The rows are grouped in 4 different ways at once. Each group adds its own fixed numbers to the row, and there is some noise. The rows also spread widely along 16 directions, which tell nothing about the answers.
In the rows, 128 means zero.
Some rows, each with its group in each grouping after it:
[140 117 168 118  43  86 160 182 145 124 133  67 140 126 195 149 120 155
 186 159 115 126 128 172 125 166  93 141 185  90 154 121 100 177 136 122] | Suk (0) Vurob kole
[110 156 168  96 100  96  88 147 137  98 162 118 123 119  87 117 125 119
 150 133 107 113 123 127 122  92 150 122 137  93 125 130 138  92  93 108] | Nosob (0) Fepa feb
[157 148 120 115  83 132 151 180 165 124 102 144 127 124 104 119 165 144
 155 195 150 113  82 161 131 140 133 112 107 118 145 117 159 132 151 170] | bated (2) Zagib Zeraz
[ 98 137 142 121  69 102 134 131 129  81 131 144 107 114 102 141 116 182
 131  95 150  97 100 144 109 110 144 104 162  93 127 133 170 124 125 108] | Nosob (2) Zagib Zeraz
[147 132 152 133 101 129 103 116 113 105 127 185 124 136 113 134 126 133
 137 110 126 123 121 197 141 100 152 121 160 112 120  99  64 126 151 143] | bated (1) Vurob kole
[116 155 135  94  48 129 180 114 133 133 111 145 111  74  77 192 154 164
 151 154  89  74 116 151 141 164 108 124 109 134 118 155 152 146 156 122] | Suk (1) Fepa feb
[102 144 150  89 109  97  92 178 118  93 156  63 147 125 136  67 100 148
 156 160 199 112 170 140 141 101  81 165 142  90 141 130 174 108  94 121] | bated (1) Vurob feb
[ 85 156 151 146 146 111  36 121 120 108 151  99 124 144 118  95 113  93
 108 110 148 152  91  83 137 105 108 143 161 104 184 116 143 112  79 108] | Nosob (2) Fepa feb
[108 132 157 127 111 120  79 131  56  88 153 157 141 134 108 112  96 114
 167 115 103 131 152 157 168 114 122 131 154  86 111 140  87 131 150  79] | bated (2) Zagib feb
[ 94 180 146  63  76 100  99  99  83 119 152 101  75 118 116 134 107 132
  86 100 111  89 125  77 135 110  84 158 154 120 114 157 142 112  79 109] | Nosob (1) Zagib feb
[128 134 149 104 105 119  63 114 142 124 134 125 131 129 148 117 172  81
 136 144 150 155 203 147 127 157  81 158 183  97 141 126  82 100  80  85] | Nosob (2) Fepa kole
[135 150 128 124  65 132 126  78 123 127 114 207 100 145  68 166 156 133
 108 123  95 126  66 127 147 133 124 137 120 139 139 121  86 110 126 163] | bated (2) Fepa Zeraz
[ 26 170 115 186 121 110  69 148 132 126 108 155  93 101 183 153  99 125
 140 102 114  81 109 155 139 101 122  93 203 107 160 124 155 158 188  66] | Suk (0) Zagib feb
[142 159 111  94  78 146 159 109 142 137 104 162  82 115 153 146 177 151
 102 130 129 111 158 144 119 144 100 124 152 125 107 131 124 120 108 163] | bated (1) Vurob feb
[145 134 150 124  75 126 166 124 139 128 115 147 106 121 135 167 157 150
 131 130 100 126 126 141 128 160 106 109 140 111 130 152 133 117 121 138] | bated (0) Vurob feb
[124 150 136 116  89 137 141 142 114 120 134 165 133 110 117 137 155 122
 163 164  92 122 162 160 152 151 118 127 129 109 115 140 109 115 144 133] | bated (0) Fepa feb
[ 76 147  84 161 151 163  68  95 121 105 119 168 130 131 130  62 158 101
  94 119 164 151 133 109 138 118  98 110 145 107 153  80 150 151 122 109] | bated (0) Zagib kole
[118 142 112 125  58 118 116 113 183 137  98 149 103 117 143 144 167 145
 124 119 154 111 114 161 111 127 118 123 183 114 144  94 111 148 132 124] | Suk (2) Zagib Zeraz
[130 146 129 116  84 159 122 103 148 132 100 202 111  94 103 120 145 118
 146 121 109 113 137 170 134 122 143  91 145 128 109  90 112 126 162 136] | bated (0) Vurob kole
[ 77 131 147 158  70  78 142 106 115  95 169 147 146 108 114 190 165 160
 146 142 111 127 169 156 138 165 110 164 183  90 145 160  88 101 110  99] | Nosob (2) Zagib feb
[135 141 136 151  96 165 181 123 110 111 102 200  96 102 131 148 116 163
 133 107 127 123 125 150 141 158 123  85 150 131 125 148 167  92 161 172] | Nosob (2) Vurob kole
[108 154 130 156 128 116 111 133 132 120 138 173 137 124 118 154 173 114
 136 159  90 107 139 165 162 131 122 120 135 107 127 138 107 120 143 114] | bated (2) Zagib Zeraz
[164 115 157  99  91 110 118 130 141  93 138 144 144 144 109 138 174 141
 144 136 145 131 182 194 125 127 112 129 131  85 110 147 100  98 106  96] | Nosob (0) Fepa Zeraz
[144 157 178 105  75  97 156 167 142 108 146  69 127 111  91 132  98 160
 140 140 115  95  18 127 131 107 155 120 116 117 151 106 167 161 120 177] | bated (0) Vurob Zeraz
[127 159 137 111  95 118 147 128  92  94 125 107  66 138 162 184 141 165
  55  92 164 102  89 119 101 142 104 121 167  97 138 158 154 151  84 132] | Suk (0) Zagib kole
[ 94 123 158 129  31 120 130  75 108 108 152 193 137 101  62  96  86 141
 183  90  62 156 116 102 156 125 141 118 157 116 120 100  99  85 133 123] | bated (0) Zagib feb
[140 191 123 120 123 144 116 121  97 116 151 170 113 125  94 152 196  86
  98 171  82 128 100 137 132 130 174 140 138 118 120 111  59 146 108 164] | Nosob (2) Zagib feb
[108 184 116 131 139 142  70 106 118 125 128 154  86 119 153 129 173  91
  72 118 174 140 165 129 121 135 116 145 203 116 142 128 104  88  77 136] | Nosob (2) Zagib feb
[100 180 147 104  91 120 125 102 128 100 136 129  75  80  81 162 120 160
  74  71 165  75  76 108 108 103 156 108 163 115 124 130 189 111  85 135] | Suk (2) Zagib Zeraz
[143 174 127 114 144 150 127 134 101  83 134 159 102 138 106 156 198 119
  72 138 117 111 106 143 112 125 158  99 114  91 107 134 129 147  87 138] | bated (0) Fepa Zeraz
[130 124 128 141  92 127 149 132 130 103 124 144 131 144 156 133 141 165
 131 113 132 126 139 165 144 132  90 114 137  99 127 134 138 135 139 130] | Suk (0) Fepa Zeraz

New rows. What belongs after each?
[ 93 170 115 116 117 146  91 111 118 100 140 166 115 100 131  92 147 115
 108 101 136 110 172 144 131 100 142 108 175 100  95  93 126 132 114 111] | bated (0) Zagib Zeraz
[143 129 138 151 142 163 119 112 114  72 121 200 114 123 149 131 153 145
 110  61 135 124 165 204 110  98 179  65 186  77  83 108 103 148 140 110] | Nosob (2) Vurob Zeraz
[ 88 154 130 122  90 107 107 141 102  94 134 132 117 145 108 148 138 140
 130 145 109 110  76 124 125 120 124 131 126  93 148 131 131 165 125 105] | bated (0) Fepa feb
[131 188 155  69 104 134 127 120  76 107 163 122 100  91  93 115 101 128
 103 114 135  86 145 122 165 109 120 143 133 128  86 144 148  88  97 153] | Suk (1) Zagib Zeraz
[107 168 120 153 128 136 134 138 113  97 126 181  93 124 156 158 144 154
 108 109 114 101 124 165 116 105 160  98 174 103 116 126 122 140 143 149] | Nosob (2) Vurob feb
[107 135 143 160 105  98 110 147 172 102 130 145 123 123 145 154 149 163
 142 121 175 112 134 190 109 101 150 119 189  92 154 116 124 108 122 131] | Suk (2) Vurob feb
[145 143 142  75  86 128  73 138  76  97 121 182 112 163 112 114 113 116
 151 120 117 112 148 177 147  90 123 135 136  95  88 128  73 130 143  99] | bated (2) Fepa Zeraz
[ 88 200  89  98  95 114  92 158 174 154 111 103  88 106 173 121 166 110
  99 179 166  81 120 133 113 121  94 151 170 130 159  98 151 151 122 144] | Nosob (0) Zagib kole
[ 97  93 135 166  56 110 165  75 111  83 143 189 141 149 106 137 127 184
 142  76  61 150 107 118 142 133 108  95 132  92 123 131 122 134 141  97] | Nosob (0) Zagib Zeraz
[ 91 179 107 107 105 130 140 151 140  97 137 134  92 109 184 140 173 152
 105 116 118  85 163 141  94 112 141 102 183  82  90 117 155 161  94 123] | Suk (2) Fepa Zeraz
[ 77 195 131 147 169 117  94 167 120  90 179 153 109 124 156 127 163 116
 108 138  85 102 148 137 124  78 181 107 170  83 105 121 124 107  82 152] | bated (1) Fepa feb
[108 175 175  89  76  99  77 118 139 153 142  89 113  77 121 135 103  90
 151 128  98  99 127 130 147 120 117 163 189 135 144 109  94 130 122 112] | Nosob (2) Vurob feb
[130 164 194  82  64  68 143 155 140 124 162  80 104 102 135 175 110 152
 141 122  73  73 121 136 128 113 129 139 167 107 111 155 132 113  96 130] | Nosob (2) Vurob Zeraz
[ 87 169 127 156 141 137 128 144  84 101 143 120 125 127 118 144 139 117
 119 155  66 123  50  88 141 144 132 111 109 108 156 131 163 194 136 132] | Nosob (2) Fepa feb
[135 131 156  77  64 121 114 165  64 116 145 110 158 149 118  57  63 116
 206 174  91 143 135 123 189 128  68 161  98 115 122 120 104 140 160 126] | bated (0) Vurob feb
[145 163  98 111  72 149 120  99 134 145 101 211  89 147 140 120 166 118
 106 124  98 129 120 146 144 116 119 119 148 133 108  96  71 120 141 167] | bated (0) Zagib Zeraz
[105 150 108 125  78 100 112 139  96  96 131 173  97 183 149 156 169 146
 115 151 116 130 114 136 116 124 114 151 158  83 134 141  77 132 106 128] | bated (2) Zagib feb
[ 88 133 137 173 101  88  99 136 200 124  96 120 123 119 115 181 166 146
 131 160 177 105  70 162 112 146 106 128 158 112 214 129 165 134 133  96] | Nosob (2) Vurob Zeraz
[127 181 105 135 102 126 149 163 128 114 136 153 106 144 154 127 150 144
 108 156 100 108  75 143 131 106 151 117 140 119 128 101 118 153 139 194] | Nosob (0) Zagib Zeraz
[127 163 128 107  88 118  92 158 173 132 123 152 118 134 133  97 139 112
 155 154 120 114 121 161 133  92 140 121 148 118 128  89 115 107 136 146] | Nosob (0) Fepa Zeraz
[124 165 166 100  88  82 140 123 137 105 158 118  98 101  78 194 141 165
 101 111 109  51  95 148 121  93 148 111 121 109 107 157 155 113 110 123] | Suk (0) Zagib kole
[102 169 105 141 106 119 114 128 121 121 131 177 119 147 152 160 171 120
 116 153  82 106 122 168 148 119 116 137 144 117 129 118  73 154 152 134] | Nosob (0) Fepa Zeraz
[123 142 162 113 108 139  94 136 118 123 103 160  84 129 122 113 102 119
 137 110 135 136 131 110 137 132  97  99 145 113 137 160 169  60 104 110] | bated (1) Vurob feb
[139 109 133 123 134 136  64  60 116  86 103 129 115 161  89 118 146 146
  50  71 246 141 106 144 127 110  67 138 127 108 165 123 148 131  85  93] | bated (1) Vurob Zeraz
[ 82 175 152 123  81 111 100 156 128 118 110 107  85  83 134 145  87 132
 134 104 118  82  47 135 119 115 162 102 194 108 152 104 159 181 145 105] | bated (1) Zagib Zeraz
[129 183 130 108  80 126 156 111 128 137 131 157  78 108 121 161 148 139
  88 130  93  98  93 117 133 133 130 126 148 144 126 129 124 105 112 186] | Nosob (1) Zagib kole
[ 81 131 112 173  85 101 113  79 146 121 118 198 126 122  96 188 168 159
 130 119 100  96 111 171 148 115 115 124 144 118 145 133  99 137 173 100] | bated (2) Zagib feb
[117 140 145 135 123 132  62 113 133 128 152 140 164 113 116  81 127  81
 175 127  78 142 156 155 167  98 133 131 153 113 123  82  75 143 154 104] | Nosob (2) Fepa feb
[175 137 158 124 119 121 153 136 147 156 135 103 138 121 154 144 175 104
 129 166  78 133 160 134 174 181  57 119 113 125 134 168 133 104 117 142] | bated (0) Zagib kole
[117 165 155 120 123 140 124 129  42  93 156 105 104 121 172 130 117 105
  95 100  82 138 126 106 143 157 118 122 185  94 113 138 108 175  96 108] | Nosob (1) Zagib Zeraz
[110 166 139 163 137 133 131 130 105 101 151 152 126 118 133 138 132 137
 104 123 131 121 106 143 154 121 141 134 164 116 140 113 119 124 117 181] | bated (2) Vurob Zeraz
[ 94 147 128 121  75 122 104 126 115  98 126 184  87 162 144 103 125 133
 121 118 116 146 109  97 110 114 127 121 172  97 133  99 109 102  81 146] | bated (1) Vurob kole
[121 127 139 111  33 111 118 141 199 161  84 129 112  98 143 124 114 151
 191 126 136 112 118 162 127 129 104 119 174 125 156 106 146 123 169 127] | bated (2) Fepa feb
[ 78 118 116 150  66  91 147  92 179 113 135  99 142 103 154 145 149 190
 119 106 146 105 130 154 115 126  84 138 173 107 161  95 144 183 132 116] | Nosob (0) Vurob kole
[ 81 134 113 178 100 142  92  71 112  98 121 199 105 135 137 103 118 146
  91  62 184 163 132 126 144 122 110 129 207 114 155 101 116  81 105 142] | bated (1) Zagib Zeraz
[129 122 154 145 103 143 101  88 117 119 126 170 143 117  75 112 114 117
 152 104 120 154 123 135 173 133 103 118 124 126 147 129 127  89 142 122] | bated (0) Fepa feb
[ 80 149 130 155 129 109  96 159 166 104 143 145 130 133 130  87 132 131
 146 134 113 120 116 110 131  94 129  89 142  96 139 120 188  95 115 117] | Nosob (2) Zagib Zeraz
[123 106 198 155 124  83  97 123 109  74 164 101 142 148  85 149  99 158
 136  85 136 130  80 136 135  97 132 115 135  81 157 151 141 120 101  89] | Suk (2) Vurob feb
[128 148 147  94  88 137 176 119 113  90 140 124  99 114  96 133 150 167
 108 113 110 123 105  77 103 142 131  98 117  94 110 146 188 129  66 145] | bated (2) Vurob feb
[152 125 129 100  62 117 166 114 160 121 110 179 107 138 120 167 179 175
 131 147 126  98 158 179 123 131  96 119 118 118 106 145 117 100 127 136] | Suk (1) Vurob kole
[112 167 149 136  97 118 172 188  86  83 161 126 134 127 129 148 125 147
 150 162  59 112  58 132 137 137 171 109 129  88 125 122 132 183 133 163] | bated (0) Fepa Zeraz
[ 80 146  95  92  55 120 175  84 157 100 136 161 104  87 136 156 201 194
 108 105 109  79 204 145  86 121 122 117 171  87  71 116 139 161  96 109] | bated (2) Vurob feb
[164 141 160 122 134 146 125 141 135 109 132 139 125 113 119 105 133 118
 131 104 114 122 133 149 143 111 142  66 127 101 101 126 160 118 129 120] | Suk (0) Zagib Zeraz
[138 143 127 120 117 145  90 105 135 115  98 148  99 129 112 124 155 120
  91 109 186 127 119 140 123 133 103 112 150 113 146 133 156 117 111 106] | Nosob (2) Zagib Zeraz
[ 97 184 103  81  95 142 107 147 133 126  99 172 102 106 120 130 174 111
 133 189 133  77 166 159 134 133  98 129 123 116 109 127 141 137 139 100] | bated (0) Vurob Zeraz
[100 136 154 137 121 107  80 158 103  90 147 151 144 154  96 118 106 122
 175 141  86 115 103 148 154  87 131 104 104  90 130 136 132 131 156  80] | Suk (0) Fepa feb
[119 120 166 146 106 117 113  96  82  79 173 118 144 123 128 112 109 140
 119  70 127 155 130 123 141 128 131 131 189  85 129 110 104 139  94 125] | bated (2) Zagib kole
[108 173 160 122 115 105  98 151 144 125 135 135 108  90 135 161 138 115
 134 149 142  87 163 169 132 124 125 139 183 114 135 144 127  83 116 126] | Nosob (2) Vurob kole
[126 138 126 129  99 134 115 142 146 132 122 173 142 145 141  79 132 118
 174 165 102 132 153 154 168 114  94 122 123 125 122 100 110 107 151 140] | Suk (1) Vurob Zeraz
[101 142 128 139  50 118 132 180 193 142  97 141 118 112 167 111 117 141
 197 153 117 123 101 144 127 140 123 104 177 112 157  93 156 129 156 138] | Suk (2) Fepa Zeraz
[ 93 151 123 124  76 116 103 111 157 109 124 165 118 114 118 128 155 138
 135 129 138 112 134 161 112 111 137 135 178 107 133  89 102 136 121 117] | Nosob (2) Vurob Zeraz
[ 80 121 119 171 136 135  92  58 136  88 156 158 157 105 117  88 133 156
 104  64 178 131 178 158 147  88 112 131 177 106 132  77 126 127 119 130] | bated (2) Vurob kole
[126 140 151 101  88 103 106 102 153 122 126 149  89 126 101 153 145 149
 114  90 120  97 132 126 122  98 113 105 138 109 112 157 152  84 102 100] | Suk (2) Zagib feb
[161 166 143  70 113 125 108 137 111 108 133 127 100 134  91 131 152 129
  96 141 161  98 130 147 123 104 119 128 106 112 111 158 146  98 104 130] | Nosob (0) Zagib feb
[176 110 187 103  99 138 132 104  55  71 171 131 163 126  69  86  61 159
 147  72 162 150 150 159 181 114 118 146 128 111 103 137 117  80 123 159] | Nosob (2) Fepa Zeraz
[119 169 112 108 112 143 127 134 178 139 102 137 103  94 117 132 179 130
 117 161 148  92 127 147 119 125 115 104 122 125 137 118 177 132 130 139] | bated (0) Vurob feb
[126 119 156 135 112 126 120 110 122  92 142 128 117 137 155 107 119 153
 107  67 140 143 138 118 118 116 113 103 177  87 125 118 143 124  82 133] | bated (2) Vurob kole
[ 75 216 102 103 141 149 112  76 108 102 141 159  64  70 111 188 191 140
  21  86 162  57 158 138 105 106 143 127 167 114  98 142 157 126  75 132] | bated (0) Fepa feb
[129 127 160 158 124 139 123 129  63  47 144 188 125 148 114 158 137 147
 117  83 129 145 115 179 123 127 175  92 165  65 114 137  97 138 114 110] | bated (0) Fepa Zeraz
[121 157 122 128  97 143 125 146 153 123 103 156  94 133 162 123 157 120
 125 134 116 126 107 137 109 131 132  93 161 105 133  98 131 152 118 128] | Suk (0) Vurob Zeraz
[110 143 129 109  57 123 146 133 140 136  97 146  95 120 135 128 125 147
 144 132  95 106 100 108 139 146  87 100 134 120 130 137 173 133 141 116] | bated (1) Zagib Zeraz
[116 155 142 163 122 115  93 139 217 169 130 159 156  75 133 122 143 106
 186 161 134  96 188 219 176  96 123 125 162 143 144 103 109  66 184 149] | Suk (0) Vurob feb
[112 161 127 112 104 113 112 126 153 130 146 115 145 100 118 115 143 133
 140 154 125  91 146 171 149  94 115 147 133 126 128  98 116 147 151 140] | Nosob (0) Vurob feb
[112 146 135 123 116 126 125 129  98 101 129 127 100 128 154 143 145 145
 105 109 128 117 147 130 128 140 103 108 160  90 121 160 152 135 105 103] | bated (1) Zagib feb
[113 147 153 132 105 109  83 129 134 133 125 107 125 136 128 121 114 109
 137 144 126 124  86 126 163 123  85 146 138 129 169 114 121 134 126 117] | Suk (1) Vurob Zeraz
[ 71 173 128 174 130 123 173 126 137  95 170 122 135  60 137 180 156 177
 114 109  96  75 126 171 129 113 177 101 174 102 117 113 153 176 141 153] | Suk (1) Fepa feb
[139 165 150  75  90 149 110 103 152 137 110 121  98  60  97  97 115 121
 119  96 166  98 149 137 138 121 118 107 157 137 113 117 177 100 120 123] | Nosob (1) Zagib Zeraz
[ 86 161 110 111  75 130  92 130  96 117 100 204  97 126 107 148 145 110
 142 171 126 103 144 155 141 149  98 135 141 117 133 146 112 110 161  81] | Nosob (0) Zagib kole
[107 129 142 121  89 130  65 103 124 124 130  93 130  96 175  74  79 122
 146  50 162 130 168 162 146  98 102 124 220 102 128  81 110 170 154  80] | Suk (0) Zagib feb
[135 171 141  74  61 115 174 137 147 143 136 138  96 105 117 169 162 141
 141 156  30  82 122 118 129 137 119 110 108 124  95 156 139 124 125 143] | Nosob (0) Fepa feb
[ 33 183 125 164 126 119  63 138 115 123 149 113 137  82 160 104 107  94
 148 151 147 122 150 132 157 132 109 171 213 117 176  92 119 140 136 119] | Nosob (2) Vurob feb
